All groups share one centre, and each spreads out both ways along 12 directions, with some noise.
Known rows, each followed by its group:
-8 -8 -5 -7 -4 -3  3 -7 -2 -4 -5  1 -1 -4 -1 | K_861
-11  -4  -8  10 -15   8  -4  -6   1   0 -12   4  -5   5   1 | K_976
 -1 -11  -2  -5   7   2  -9  -5   6  -6 -10  -4  -3 -11   1 | K_861
 -4  -9  -8 -17   3 -10   5  -1  -2 -10   8 -12  -1   3   1 | K_861
  9  -4  11 -15   6  11   9  14  -3  -1  -8  -5  12  -6  10 | K_759
 -3  -8   4   6  -4 -12  -6  -8   7  -4   1   3   1  10   2 | K_852
 -4  -1   5   2 -12  -1   4  -2  -2  -4   2   4   1  13  -7 | K_759
 13  -6   3   9  -6   8 -10  -2   7 -11  -6   6 -13 -11   2 | K_852
  8  -9   2  -8  -6  -3   3  -3  -1  -3   0   9   2 -17   9 | K_976
-12  -5  12   5 -15  -3 -13   4   7  -4  -7  -5  -1 -11  15 | K_861
  7 -13  -4   8  -5  -3   5  -3   1  -7   5  -9  -1   2   5 | K_976
 17  -4  13 -10   9  -9   7  -2 -10  -7   3 -12  -6   3   7 | K_759
 1  7  5  5  2 -9 11 -1 -1 -4 -5 -9  4  4  7 | K_976
  2 -10   0   2   3  -5  -7  -3  10  -7  -2  -5   1   3  11 | K_861
-16   6  19  -8  12 -17  10  10  -6  -4   3   7  -2   3   2 | K_852
 13  -5   5 -11   6   5   2   8  -7   0   9   3   0  13  10 | K_861
13  6 12  2  2  6 -4 15  0 -7  4 -6 -8 11 25 | K_861
 5 -3 -1 10 -5  0  0 -2  4 -3 -6 -3 -4 -1 -2 | K_976
  7   6   5 -16  -5  -4  -6  -7  -7 -25  -1  13 -35  -3   2 | K_852
 -4  -4 -12  -5   0  -5  -7   9  16 -10   3 -16   1   1  -3 | K_759
  0  -3  16   6  12   4   5   6   8 -14  -8  -2   5  10  -7 | K_759
 -3   2   1  -9 -13   9   9   1  -5 -12  -2  -2   0   3   3 | K_759
 11 -19  -3   9   4  12   3  -4  -3   7  -4 -14   9  -2   1 | K_852
  2  -5   0   1   4  -7   2   8   1  -3  -1  11 -10  22   8 | K_976
 -3   7  -6  12  -3   2   0  -6   5   0  -3 -11   2  -1 -13 | K_852
 -3   5   6  -1 -19  -3  -3  -2 -17  15  11   0  -1  16  20 | K_861
 -1  -3   7   0   9  -5   0  -4  12 -11   2   6  10   4 -11 | K_852
 -8   4  -1   4  -7   6  11  -1  -7 -11  -5  -8  -6   1   5 | K_861
-11   8   3  10 -18 -12   3  -8   9  -3 -13   7   6   8   5 | K_861
 -7  16  14 -10 -16   4  10   9  -4 -10 -12  14  -5  -3   0 | K_852
  3 -13  16   5   0  -2   3  -6  -5 -11   0   2  -4   2  -4 | K_759
  3 -13  -5   6 -19   2  -3  -9  -6   1   9   1  -4   4   7 | K_759
-10   2  -7   3  -9 -10  -7  -5   7 -20  -3  -7 -22 -10 -10 | K_759
 -2   2   6 -23   5  -2  10  11   3  -8  -7  -5  10   0   5 | K_759
  9   2   1  -1   5  -5   0 -10   8  -5 -12   4   3  11   0 | K_759
 12  -9  -8   2   9 -10  -7   4  -1   3   2   8 -20  21 -13 | K_976
-16   6   3 -10  10   9  -5  -8  -3  -2 -17   5   1   7   7 | K_976
-11   2  16   6 -12  10   4   2 -15  -6  -1  -4  -8   5  -1 | K_976
 -9   6  -4   4   1  11  -6  14  15 -17  14  -5   2 -17  -4 | K_852
-11  -6  -2 -10 -10  -3 -13   6  12   6  -8  -9  11 -15   2 | K_861
  6  -7  18  10  -6  -8   3   9   4   2 -33  -4  -4  -8   7 | K_852
-3 -8  7 -8 -2 -1 -2  2  2 -4  1 -7  7  5  6 | K_861
-3 10 -4 -3 -5 -5 10 -5 -6  6 -8 -9  4 -6 -2 | K_976
 -3 -10  12  -8  -8  -7   8 -12  -3 -14  -8   2   0  -9 -14 | K_759
 14   8  -8   9   3  13  -3  -7  11 -11 -17  -4  -4   6  16 | K_861
 -1  -2   6  -1  -2  -1  -7  -6  -7  -7   0   4 -16   2  24 | K_861
 10   6   7   1  16   3  -6   2   3  -2 -10  -4  -8   4  -6 | K_976
  6 -10  -3   7 -12  10  -9 -13  -1  -7  14  13  -5   6   4 | K_852
 -8   7  -9   3   4   5  -4   3  -3   1 -12   2 -15   7   9 | K_976
  6 -12   9 -11  15  10  -1   9   5   3  -4  20  13  11  -3 | K_759
  0 -12  -6 -16  -5   0   0   5   0  -2   8 -11   5  -1  -2 | K_852
 -3 -12   1   5   0   1  -9  -1   2   1   0   1  -3   7   2 | K_976
-8 -8 -7  5 -5  7 -2  4  7  0  2 -3  9 11  9 | K_759
  5  14  -3  -4  -2   6  -9   2   8  -9   9  10  -8  -3 -12 | K_852
 -2   6   8   0  19  -3  -4   7   9  -8  -9 -14   0  -3   9 | K_976
 -6  -5  -1  -8   1   8   8   8  -2  10  -3 -12  18   4 -12 | K_861
 -1 -11  -1 -17  -3   1   2   6  -4   1   3   2   5   5   9 | K_852
  5   4 -13  -3 -10 -11  -8  -4  18  -8  -1  -2  -1  11   0 | K_759
 -7 -18   4  -6 -12  19  -5  -1   4 -12  -2  -3   9 -12   4 | K_976
-11  -6   2  -6 -11  -5   0  -1  -1 -12  -9   4 -12 -18   5 | K_852

New rows. What belongs after each?
 -4   6   0  -1  -3   4   3   3  -6   3  -8   3  -5  20 -10 | K_976
 -1 -11   4  -5 -10  -5   4  -6  -5  -1  -8  -2   0   7   5 | K_852
 4 -7 -8 -1 -1 13 -2  5  2  2 11 -6  8 -2 -2 | K_852
-18 -12  -3   1 -11   2  -6  -9   5  -7  -9   0   1  -7   6 | K_976
  4  -7   1  -7   5  16  -9   3  10  -4 -10 -14  11  -3   5 | K_861
 -3   3   7  -2  -2   7  -8  -3  11  -2 -19   7   6  -3 -12 | K_976
-10 -19  -2   3  22  -2  -3   1   2   3   3 -13   9   7  -4 | K_759
 10  -4  15  -7  11   4   4   6 -12  -9   6   4 -10   4  11 | K_976
  8   8   8   9  -2   3   2  15   1  -1  -5 -16  -4  -5   4 | K_759
-12  -8  -8  -8   6  12  -8   7   5 -20 -12   2 -18   9   5 | K_976
-12  -5  15  -9  -8  -8 -13  -5  -8   4  -1  -9  -2  -3   6 | K_861
 -2  -5   2  -6 -10  -5  -8   0   4   0   5  -7   7  11  22 | K_861
 -2 -14  -1  -7  -6   8  -1  -5  -2  -8   1  -7   2 -14   4 | K_976
 -7  -5   5  -8   0 -10  12  12   7  -9   1   4   9   4  -5 | K_861
 2 -5 -5 -7  0  2  3  5 -2 -3 -2 10 -4 15  7 | K_976
  2   0  -2   8 -14  -4  -4   8  11  -4   2 -14   0   0  -3 | K_759
 16  -8  -8  -6   2 -19  12   5   5  -7   4   0  -3   0   5 | K_976
-8 -9  3 -4  9 -6  0 -3 -3 -5  2  3 -2  9  0 | K_759
 11 -16 -14   4  -8   0  -8   1   8   3   0   0  -6   0 -14 | K_976
-12   3  10 -10   4   3   6   0   4 -17 -15   2   4  -1  14 | K_976
  8   9 -15   1   7   2  11  -7  12 -14 -14   3   1  14   8 | K_861
  6  -1 -12 -11   9   6   7   2   7 -15  -8 -13   0  -4  -6 | K_861
 -1 -16 -11   0 -10  -6  -3 -30 -13  17  -7   6   2  -6   7 | K_759
-14  -5   9   1  11  -1   2  11  11 -11 -10  -6   7  -2   1 | K_759
 -5  -6  -3  -2   2 -17  -2  -6  -8   7   4  -9  -4   4  17 | K_759
  0 -11   4  12   8   1  -2   6   0   0  14  -9   0 -14  -7 | K_852
  2  -2 -11  -2  -9   6  -4 -10   7  -4  -4  13   2  12   0 | K_759
 16   6  -4  13 -10  12  -5  -1  11  -6 -16  -4  -6  -9  10 | K_759
-11   4  -3  -4  -8  -7   7   8  -2   3  -3  -1   1  -1  10 | K_976
-2 -3 -4 -4  6  6  0  5 -4  4 -1  5  0 17 16 | K_976
  5  -1  -2   6  -3  -5  -6   6   4  -2   5 -10  -8   0 -10 | K_759
 -9  -5   7   5  -1  -4   4 -10  -7  -1   5  12   0  -3  -3 | K_852
 -9 -12  11 -12   4  -1  -4  -6   5 -14  -3  -4   6 -12   5 | K_976
  9   0  -6  -2   1   4  -1  -8  -7  -1   1  -4 -11   4  -8 | K_759
-16  -5 -10  -2  -1  -5   5  -1   3  -5  -4  -3   4  12  18 | K_976
 -1   2   9   1  -8  -7   8 -12  -7   3  -4  -2   6   2  -9 | K_976
 -9 -13   0 -12 -14  13  10   4  -1 -18  -2  -3   5   4   0 | K_976
-6 -7  7  2 -7 -4 -4 -2 10 -2 -9 -7 11 -4 -8 | K_861
  1 -17  -5  -6 -19  -5  -1 -16  -8   8   6  10   3 -16  -1 | K_976
  1   7   0  -5  -3  -6   0   0   3  12  -8  -7   9  -8 -15 | K_976
  7  -3  -9   7 -11  -7  -7  -4   2  16  -5  11  -4 -16   4 | K_976
-13  -4 -19   0 -13  21   2  -2  12 -10 -21 -10   9   8  -7 | K_976
-14   2  17  -4  11  -1   9  15 -15  -8   7  -1  -9  11   1 | K_759
  5  -8  -1   9 -13  -3   9  -3   8   1  -2  -9  17   1  -4 | K_976
 13   8   6  11  -3   3   7  -1   4  -5 -14   0  -2   0  -4 | K_976
  3 -15  -2  -2  12   3  -8  12  -1   7  10  -3   0   3  12 | K_759
-12  -1   7   0   5  22  -2 -13 -12 -13 -12   0 -10  17   3 | K_976
 -9 -15   3 -21   0  -2  -4  -5  -8  -8   2   4  -5  -6  11 | K_861
-12  -6   4  -5  -4 -14  -3  -6   1  -3  -2 -10   2   2  -1 | K_861
 -3  -6   6 -13  11  -3  -6   8   1  -9   0  -3  -9  -1   1 | K_976
  3   5  -3  -4  -6 -10   0  -4   2  -8   0  -4  -6  10  10 | K_759
 -9   7 -13 -10 -16  -6  -3  -2   5   2  -3  -7   3  11  -3 | K_852
 -2  -1 -14 -27   4   5   5  -6 -17   1   1  -2 -11  -6 -12 | K_759
-25 -18  -4  13  -4  -5   4 -14  -4  -2  -7  -9   2  -8  -7 | K_861
